The groups are shells around one centre, one inside the other: the same stretched ball of 5 dimensions in 8 sizes.
Known rows, each followed by its group:
[-14.5 -10.7  21.6   1.7  17.6  16.2  -8.0  -6.9   3.1   0.1  10.1  41.8
  13.8 -17.3 -16.6  12.7 -18.3 -21.9  42.2  23.3  21.0   3.7  12.5  25.1
   8.6] => q_992
[-17.2  -3.3  42.1  -0.4  18.7  -1.9 -22.2 -11.1 -15.1  16.0   3.9   5.2
  -6.6   4.8 -20.8   2.0 -15.9  -2.4 -18.3   3.5  11.2 -19.4   6.8 -12.6
   1.3] => q_787
[-25.1   0.3  46.6  21.9 -22.6 -27.2  -8.7   9.3  -4.9  14.2  48.3 -20.8
 -13.5   8.8 -24.9  18.2  19.5   9.3 -34.0  -4.1  23.9 -16.1   2.3 -11.0
  21.3] => q_868
[ 20.1  16.0  15.2   4.9   1.2  -3.7 -25.0   8.3 -21.6  16.9  -5.2 -10.0
 -23.4   7.5  -4.7  -0.5   0.0  -5.3 -31.5  -4.3   4.3 -12.3  -8.6 -27.2
   5.1] => q_787
[ -7.3   4.4  29.5   7.9  10.0  -0.1 -26.8 -12.3 -18.6  23.8 -12.1  -8.9
 -21.2   1.9  -5.9  -1.2 -14.9  -2.9 -31.4  -8.6  -1.6 -25.2  -8.7 -29.8
  -3.3] => q_921
[-46.0 -15.2  40.1  31.2 -24.6 -12.1  10.2   3.4  19.1   1.9  64.2  20.1
  12.6 -19.2 -25.3  33.4  14.6  -8.3  29.8  14.1  36.8   0.9  11.6  32.9
  27.2] => q_474
[ -9.4  -8.3  13.7   2.0  19.5  21.4 -16.1 -13.6  -1.9   6.3 -10.9  29.0
   1.7 -16.4  -6.2   6.4 -25.8 -20.8  30.0  14.5   6.9  -4.1   0.8   7.1
   1.8] => q_921
[-54.6 -13.1  50.0  38.3 -29.9 -20.5   7.7  -1.3  15.4  11.2  65.0   6.2
   4.4 -16.1 -24.3  32.2  17.3  -1.2   7.3   2.9  32.7 -10.6   6.9  19.5
  23.7] => q_868
[ 17.1   7.2  18.6 -17.1  40.3  17.1 -39.0 -14.7 -30.4  18.8 -43.4   6.1
 -18.0   8.2  -5.2 -15.3 -35.0 -10.5 -23.1   1.6  -8.2 -20.0  -3.7 -32.5
 -12.7] => q_992
[ -4.8  -1.5  26.0   0.0   5.4  -2.6 -25.7  -1.9 -14.4  11.5   0.5 -19.9
 -20.4  12.3 -13.9   2.2  -9.0   2.8 -26.8  -0.1   3.6 -16.7  -5.5 -26.3
   9.2] => q_889
[ 29.1  22.5  16.2   3.3   6.2  -3.6 -22.1  12.9 -24.3  17.3  -2.6   8.7
 -15.5   3.7  -6.3  -0.9   2.3 -12.0 -24.7   0.0  11.6  -7.0  -1.3 -16.6
   2.7] => q_815
[-29.0  -5.6  29.4  30.2 -23.8  -9.8  -0.8   2.1   8.3  10.1  39.7   2.4
  -4.6 -13.9 -12.9  24.0  11.1  -6.2   6.4   2.2  21.3  -7.2  -2.2   7.9
  19.7] => q_889
[ 38.7   8.5  -5.3 -26.2  46.0  32.5 -39.9  -8.0 -28.2   8.3 -57.8  17.3
 -15.3   4.0   2.1 -17.0 -40.4 -21.1   2.4  12.3 -11.0  -5.8  -5.9 -24.5
 -10.3] => q_463
[ -8.4  11.8  40.6  22.2 -23.7 -29.4 -15.6  12.4 -15.0  21.5  35.0 -31.2
 -25.3  13.4 -17.1  11.4  21.8  10.4 -54.9 -13.4  16.2 -20.9  -5.6 -27.9
  16.1] => q_921
[  5.4  -1.6  23.0 -17.2  40.7  19.1 -27.7 -12.2 -18.8   8.8 -23.3  28.4
   0.2   0.2 -14.6  -6.1 -33.0 -16.3   7.7  15.8   6.4  -8.5   9.2  -4.7
  -5.4] => q_787
[ 20.4  19.1  13.3  16.7 -15.4  -9.9 -10.6  21.2 -11.6  11.8  21.5   5.4
 -12.8  -2.6  -6.9  11.3  17.6 -11.5 -12.5   1.5  19.6   0.1  -2.7  -4.4
  14.9] => q_815
[ 24.5  14.0   9.2  -2.5  23.7  15.8 -20.5   0.6 -18.2  12.6 -18.1  36.9
  -2.3 -10.7  -3.1  -1.8 -16.5 -25.3  10.7  10.9   9.8  -1.3   3.2   0.6
  -4.0] => q_463
[ -5.0   5.7  22.3  22.6 -10.0  -2.0   5.2  12.6   5.4   5.0  39.9  46.2
  14.3 -23.9 -14.6  22.9  11.9 -24.3  34.6  17.0  35.3   9.7  13.0  34.9
  16.2] => q_474
[-21.0   7.8  30.8  45.4 -49.0 -28.7   3.9  17.5   5.9  16.4  59.7 -15.3
 -15.2  -9.8 -10.7  29.0  36.1   0.3 -19.3  -9.5  26.1  -8.8  -8.0  -0.7
  26.5] => q_921
[-11.1   1.7  35.0  13.1  -7.8 -12.3  -5.5  10.9  -3.1   6.7  39.3  12.6
   1.3  -1.9 -23.3  16.9  10.8  -6.4  -0.5  10.1  29.2  -2.2  10.7  10.4
  18.3] => q_815
[ 16.1  -0.2   4.0 -13.5  38.4  31.7 -20.5  -8.3 -10.5   2.2 -26.8  50.8
   8.4 -15.6  -5.7  -1.7 -33.4 -31.0  41.2  24.2   8.7   5.2   8.1  13.8
  -3.7] => q_815
[  7.4   4.2   9.4   5.5   4.2   8.0 -21.7  -0.7 -11.1  11.3  -9.3  -1.5
 -17.1  -2.4  -2.2   3.3 -10.4 -10.4  -5.6   2.0   1.8  -8.9  -9.6 -16.5
   5.9] => q_787
[  0.9   1.2  11.8  14.5  -5.6   6.4   2.3  13.3   7.1  -2.3  31.5  43.5
  13.5 -21.4 -13.1  21.3   5.8 -25.4  44.8  22.7  31.3  15.0  10.9  34.6
  18.9] => q_474
[  1.8   1.3  13.5   5.5  14.3  15.3 -11.9  -3.6  -4.4   7.4  -1.7  37.1
   4.3 -17.6  -6.9   8.0 -14.9 -23.9  27.9  14.7  14.4   0.7   4.4  13.0
   3.4] => q_463
[ -4.3  11.6  35.3  22.0 -10.7 -14.2   1.9  15.4  -3.2  11.4  45.9  35.7
   9.3 -13.7 -20.3  19.9  18.3 -16.3   8.1  10.2  37.5   2.3  15.4  24.2
  14.7] => q_868
[ 52.9  23.6 -15.0  -7.4  21.4  23.0 -29.4   8.2 -25.1  11.8 -41.1  21.5
 -17.7  -5.7  10.9  -9.1 -17.1 -27.0   2.1   6.4  -3.7   1.5 -11.0 -17.6
  -4.8] => q_921
[ 17.6   8.9  10.3  -3.8  26.2  18.5 -22.1  -4.8 -16.6  12.2 -21.9  33.6
  -2.8 -10.6  -3.2  -2.3 -22.0 -23.7  12.1  10.9   6.4  -3.9   1.8  -1.6
  -4.9] => q_787
[-21.6 -10.2  27.0  12.6  -3.8   1.2  -1.5   3.1   8.1  -0.6  35.1  24.9
   9.6 -12.8 -20.8  21.0   0.2 -13.4  30.4  18.8  27.7   3.7  10.8  24.2
  19.6] => q_463
[ 28.1  11.4   5.1  -9.1  17.2  10.5 -31.4   3.9 -23.1  10.7 -24.6  -4.4
 -21.6   8.9  -2.8  -6.5 -15.0  -9.7 -17.9   3.4  -2.1  -8.3  -8.4 -27.3
   2.0] => q_463
[-40.2 -10.8  47.3  18.4  -1.5  -8.0  -6.9 -10.6   1.4  13.8  31.7  11.2
   1.9  -8.7 -22.5  17.0  -4.0  -3.8   0.2   4.6  21.5 -15.7   8.1   6.6
  10.3] => q_992
[ 17.4   6.9   1.2   2.4  14.6  19.5 -16.3   0.5  -8.3   6.9 -13.6  32.5
  -2.2 -15.7   0.0   4.1 -15.5 -25.9  25.1  13.3   8.4   2.9  -1.5   5.5
   2.4] => q_992
[ 36.7  10.1 -13.7 -10.3  29.3  32.9 -25.9  -1.6 -15.7   5.3 -41.1  34.6
  -6.7 -13.2   7.5  -5.7 -28.5 -31.1  28.1  15.7  -2.2   4.9  -6.1  -3.2
  -4.3] => q_868
[ -1.0   8.1  18.2  22.2  -6.4   1.9   0.3   7.6   1.3   9.7  25.6  42.3
   8.1 -24.5  -8.3  18.3   6.2 -25.0  27.9  11.9  27.1   5.0   6.9  25.1
  10.4] => q_868
[-16.5  11.2  36.2  39.8 -39.8 -29.4   0.8  16.8  -0.4  18.7  55.5  -9.4
 -13.2  -6.4 -13.9  24.7  33.1  -0.1 -25.4  -8.9  27.5 -10.6  -3.2  -2.0
  22.0] => q_992
[-20.8  -6.0  37.0  11.0  -7.3 -11.2  -8.9   5.3  -1.3   5.6  36.4  -0.5
  -3.0   2.5 -24.5  16.4   5.6  -0.5  -4.7   8.7  23.9  -6.8   7.4   2.9
  19.6] => q_889
[ -5.5  17.5  41.4  29.7 -28.9 -32.1  -6.3  18.9 -11.4  21.5  48.3 -10.8
 -15.3   3.5 -17.8  17.1  30.8   2.5 -41.6  -9.7  27.1 -13.6   0.8 -10.5
  17.4] => q_474
[  7.8  15.4  36.4   1.2  18.4  -5.9 -27.2  -3.6 -28.2  25.4  -7.7   5.3
 -15.2   7.0 -12.6  -5.1  -9.6  -5.4 -39.2  -5.3   7.7 -21.8   2.1 -24.8
  -6.1] => q_889
[  5.0  -1.6  25.7 -19.2  47.7  21.7 -27.3 -15.0 -19.7   9.4 -25.6  39.5
   5.4  -2.8 -15.9  -7.2 -37.0 -19.9  13.3  18.3   8.3  -8.1  13.3   0.7
  -8.9] => q_889
[-32.6  -7.1  36.9  22.8  -6.8  -4.8  -6.1  -8.3   2.6  14.3  26.7  11.6
  -1.3 -13.8 -14.9  17.6  -1.9  -7.8   4.5   2.7  18.2 -13.0   2.1   5.7
  10.1] => q_474
[-26.8  -4.6  34.2  24.3  -8.6  -3.8   4.6   1.5   8.8   7.1  42.8  38.1
  14.1 -22.7 -19.1  24.3   5.9 -17.9  30.5  14.4  32.9   1.3  13.1  31.5
  15.4] => q_815

New rows, each followed by its group:
[-17.6  10.1  55.6  19.0 -10.1 -29.2 -13.2   5.8 -16.6  24.1  38.5  -9.4
 -12.5   9.4 -25.2  10.6  15.5   6.6 -48.2  -8.6  23.9 -22.5   6.9 -15.6
   9.7] => q_921
[-19.0 -14.6  24.3  -1.6  22.6  18.5  -7.8  -9.6   4.4  -1.8  10.3  46.2
  17.7 -17.5 -19.6  12.7 -22.4 -22.3  47.8  26.7  22.3   4.3  15.9  29.1
   8.4] => q_474
[  7.2   5.8  19.3   1.4  21.0  13.0 -10.8   0.0  -8.4   7.7   2.6  50.5
  11.3 -16.8 -12.2   6.7 -13.3 -26.7  28.6  18.6  21.7   3.3  13.1  20.4
   1.4] => q_815
[  2.3  10.5  26.2   8.8  10.2   0.5 -22.8  -6.2 -19.0  22.8  -8.5   6.0
 -15.3  -2.9  -5.3  -0.1 -10.4  -9.5 -22.7  -4.8   4.4 -18.6  -4.5 -19.8
  -3.4] => q_815
[ 26.7  15.9   7.8   3.0   5.2   4.4 -16.5  13.8 -14.9   8.6   0.9  19.4
  -7.6  -3.8  -5.8   4.2   0.3 -18.1   1.4   9.0  14.8   2.3   0.5  -1.7
   7.7] => q_787
[ -5.1  -9.7   6.8   4.5   3.5  15.8  -6.8   3.3   7.4  -5.9  13.4  27.1
   6.4 -14.9 -11.4  16.1  -9.6 -20.1  44.0  23.1  18.6  10.1   4.3  21.4
  17.7] => q_474
[-17.9   0.6  33.6  17.9 -10.7 -11.8 -16.5  -1.9  -8.4  17.9  17.9 -17.7
 -18.9   2.7 -12.4  10.4   2.6   2.7 -28.5  -6.9   9.2 -19.7  -6.9 -20.2
  10.6] => q_463
[ 21.4  10.6  11.9  -6.5  15.0   5.9 -30.8   2.3 -23.2  13.3 -19.6  -7.9
 -22.2  10.1  -5.2  -5.6 -13.2  -6.5 -24.7   0.7  -1.0 -12.0  -7.6 -29.1
   1.9] => q_787
[ 20.8  -0.4  -0.2 -22.0  46.3  35.2 -38.5 -18.7 -22.4   9.7 -58.0  16.7
 -13.7  -1.1   2.3 -14.6 -47.0 -20.0   8.2  11.0 -13.9 -10.7  -7.4 -23.1
 -11.9] => q_868
[-31.4 -11.6  38.2  13.2  -4.5  -6.6  -9.6  -4.1   1.6   7.7  30.2  -0.4
  -3.1  -2.1 -21.9  16.3  -2.0  -1.0  -0.5   7.0  19.1 -11.2   4.6   1.7
  16.1] => q_787
[-47.3 -13.3  47.9  26.3 -16.6 -15.0  -2.0  -5.6   7.7  11.6  47.0  -0.1
  -0.6  -8.1 -23.8  23.6   6.4   0.9  -1.5   2.7  24.5 -14.5   5.3   7.5
  18.5] => q_815
[  8.3  15.3  22.8  15.4  -9.9 -11.9 -21.6   6.9 -18.7  21.6   5.6 -18.5
 -26.5   6.0  -5.0   3.9   7.0  -0.7 -40.8 -11.1   5.5 -17.9 -11.3 -30.0
   6.8] => q_992
[-17.3   7.9  39.8  31.0 -22.7 -20.7   3.7  13.2   1.0  14.0  54.1  20.2
   3.5 -13.1 -19.9  24.1  23.5  -9.7  -1.1   3.6  35.4  -3.5   9.8  17.8
  18.1] => q_787
[ -6.5  -4.4  14.9  12.1  -3.4   7.1   1.0   9.5   8.6  -3.7  31.4  38.9
  13.4 -19.2 -15.7  21.3   2.0 -22.4  44.8  23.6  29.9  12.9  11.2  33.1
  19.8] => q_889
[ 28.7  12.2  11.4 -20.8  43.6  20.1 -45.5 -14.6 -36.6  21.5 -58.0  -1.1
 -26.0  11.7   0.7 -21.1 -38.4 -10.4 -32.8  -2.4 -16.1 -22.6  -9.7 -44.5
 -16.6] => q_868
[-24.3   3.4  47.2  26.1 -22.6 -26.6  -4.7   9.5  -3.9  16.2  50.9  -7.3
  -8.1   1.5 -23.7  19.9  21.0   3.7 -26.3  -3.1  27.9 -13.9   5.0  -2.5
  19.1] => q_787
[ -6.1   1.0  32.6  -2.3  27.3   8.5 -21.8 -12.5 -16.0  16.0  -8.7  25.4
  -1.0  -4.7 -14.4  -0.5 -22.5 -13.7  -1.8   7.7  10.3 -14.0   7.7  -4.2
  -4.7] => q_787
[  3.0  16.1  35.0  17.7  -8.1 -16.6  -7.8  13.9 -12.7  17.0  32.4  16.7
  -3.5  -3.4 -17.2  12.3  15.6  -9.4 -16.8   1.8  27.6  -6.4   8.3   2.9
  10.5] => q_815
[ -5.7   7.4  29.9  20.9 -10.7  -9.3   2.4  14.2   0.7   7.5  43.6  36.0
  10.3 -15.7 -18.8  21.1  15.3 -17.8  17.9  13.3  35.8   5.2  13.9  26.9
  16.6] => q_815
[-32.1   7.7  52.6  40.8 -28.7 -29.3   3.6   6.1  -0.2  23.8  58.6  10.2
  -1.7 -13.3 -20.0  25.0  25.9  -3.4 -19.4  -7.1  33.1 -15.3   6.7   8.7
  14.5] => q_868
[ 13.7  15.0   7.1  22.2 -18.1  -3.8 -11.5  13.0  -7.7  14.2  11.6   0.2
 -17.7  -8.9   1.3  11.7  11.5 -12.6  -8.5  -2.9  10.9  -3.9 -11.5  -9.5
  12.3] => q_474
[ -3.9   6.7  32.0   5.4   8.8  -5.1 -30.6  -9.6 -23.3  25.1 -12.1 -21.1
 -27.2  10.3  -7.7  -3.7 -12.2   3.0 -46.9 -12.2  -3.4 -28.5 -10.3 -39.7
  -2.4] => q_868
[-35.2   1.1  56.3  29.2 -11.6 -20.9   3.8   1.6   1.0  17.7  55.8  29.7
  11.2 -14.8 -27.2  23.3  14.6  -8.6  -0.3   4.7  38.1 -10.2  17.7  22.5
  12.4] => q_868
[  2.9  -3.6  19.1 -14.0  26.0  11.8 -36.3 -11.9 -21.2  11.6 -28.2 -16.5
 -22.6  14.3  -9.6  -8.2 -28.6  -0.6 -23.9   2.2  -7.9 -19.4  -7.7 -35.1
  -0.4] => q_868
[ -1.5  -6.2  12.2  -2.4  20.7  20.8 -12.8  -5.2  -1.3   0.6  -2.8  39.0
   8.6 -15.4 -10.9   8.1 -21.2 -23.7  39.1  22.1  15.0   4.3   7.8  17.8
   6.1] => q_787
[ 44.6  16.7 -16.0  -5.2  11.7  20.3 -26.7  10.7 -18.3   6.3 -30.5   9.4
 -19.4  -2.9   8.3  -3.9 -12.5 -21.7   5.0   7.9  -2.6   3.5 -13.1 -16.8
   3.7] => q_868
[ 19.3  -0.8   4.1 -19.3  34.2  25.1 -30.2  -5.6 -16.8   2.5 -31.4  16.7
  -7.7   2.1  -6.8  -6.4 -31.6 -17.1  12.6  16.9  -0.3  -2.2  -0.2 -10.6
   0.1] => q_787
[ 40.2  12.1  -6.3 -15.5  32.6  27.7 -22.1   6.5 -16.8   1.1 -27.0  46.3
   2.7  -9.7  -2.5  -3.9 -22.6 -31.8  31.9  23.2   9.9  11.3   5.8   8.9
  -0.5] => q_474
[-21.0   4.9  42.8  25.7  -9.9 -14.2  -0.7   3.5  -1.9  16.6  41.1  26.1
   5.1 -14.2 -19.5  19.2  11.3 -11.3   0.3   4.0  30.8  -8.0  11.1  15.5
  10.8] => q_463
[-28.6  -5.5  40.2  16.7  -5.1  -9.6 -13.7  -7.0  -4.7  16.1  22.1  -7.0
 -10.7  -0.9 -17.3  12.3  -2.0   0.9 -17.5  -2.1  13.2 -19.1  -0.6 -10.6
  10.0] => q_787
[ 26.5  13.6  11.3  -4.7  16.1   7.8 -18.7  10.8 -17.1   6.9  -3.0  27.1
  -2.8  -2.0 -10.0   1.4  -6.4 -19.3   5.4  13.7  16.1   2.9   6.2   1.4
   5.1] => q_815
[ -0.1  15.5  23.8  30.3 -21.5 -13.4  -4.7  11.7  -5.8  19.0  29.3  10.6
  -9.7 -13.1  -5.9  16.6  18.2 -12.0 -10.8  -4.2  20.9  -6.9  -3.4   0.5
  11.5] => q_889
[ 13.5   1.8   3.3   2.0   7.6  15.6  -6.3  11.2   0.8  -4.3  11.3  42.0
   9.8 -16.2 -10.1  13.3  -5.3 -26.9  44.3  25.1  23.4  15.4   8.7  26.4
  14.6] => q_474
[ -8.9  -2.7  35.8 -10.4  39.3  13.0 -28.9 -21.1 -20.7  17.9 -22.3  21.4
  -3.5   0.0 -15.3  -6.6 -34.1 -11.1  -8.1   6.8   3.5 -20.2   7.2 -13.0
 -10.5] => q_474
[-13.4  -8.8  20.0   6.9   0.1   5.0 -10.9   0.5   1.8   1.4  17.2   8.7
  -1.9  -5.6 -15.1  14.1  -6.2  -9.5  16.6  13.6  16.0  -1.4   2.1   6.2
  16.3] => q_787
[ 28.4  11.6  13.4 -22.0  53.0  26.7 -35.3 -13.4 -30.8  16.1 -48.6  38.9
  -4.1  -2.3  -4.5 -16.3 -40.2 -24.6   1.3  11.9  -1.4 -10.1   5.5 -13.4
 -17.7] => q_868
[-18.8  -1.5  26.7  23.1  -7.8  -0.4  -0.7   0.3   5.0   9.6  29.5  30.0
   6.2 -21.1 -12.4  20.0   2.5 -17.6  23.1   9.9  24.6  -1.5   5.8  20.3
  12.3] => q_815
[ 39.2  11.1 -12.4 -12.2  29.3  30.8 -25.1   2.2 -16.2   3.5 -36.4  36.1
  -4.8 -11.1   4.5  -5.1 -25.7 -30.7  28.1  17.9   1.5   7.3  -3.0  -0.4
  -2.2] => q_815
[-22.7   7.3  50.1  24.2 -14.8 -25.9 -15.4  -0.5 -14.3  26.9  29.6 -20.4
 -20.2   6.5 -17.7  10.5  11.8   8.0 -50.9 -14.7  14.7 -27.6  -2.9 -24.8
   8.1] => q_889
[ -1.4  -8.8  12.6 -10.2  26.9  21.8 -23.9 -11.5  -8.3   3.2 -18.8  16.5
  -3.9  -3.7  -9.6   0.4 -29.9 -15.0  18.6  15.8   2.9  -5.1   0.7  -3.9
   2.8] => q_787
[ -0.1  12.2  20.5  28.1 -20.7  -9.9  -1.6  13.8  -1.4  13.3  33.2  17.6
  -4.1 -15.4  -7.8  19.1  17.7 -15.0   3.2   2.4  24.7  -0.6   0.0   9.8
  15.0] => q_463
[-15.6  -5.4  23.6  16.6 -11.8  -2.9  -1.1   8.6   7.0   0.7  37.8  17.9
   4.6 -11.4 -18.0  21.8   7.4 -12.0  22.9  15.0  27.3   4.1   7.0  19.8
  21.8] => q_787
[-15.5  10.7  38.6  29.6 -15.9 -17.5  -9.0   1.1  -9.2  25.4  27.1   1.4
 -12.5  -8.1 -10.3  13.6  11.8  -4.6 -26.9 -10.0  17.3 -18.9  -2.7  -9.6
   6.5] => q_868
[-13.4  -8.2  27.2   1.9   4.6   0.9 -13.6   1.1  -2.7   2.2  18.9   5.7
  -2.1   1.2 -20.5  11.6  -6.4  -5.5   6.7  13.5  17.8  -4.0   6.0   2.6
  15.7] => q_815
[-14.1  -5.2  38.0  -6.4  23.1   1.7 -28.6 -13.8 -18.3  15.4  -7.7  -5.9
 -13.0  10.6 -18.7  -2.4 -22.2   0.8 -24.8   2.0   3.6 -22.4   2.1 -23.4
  -0.1] => q_815
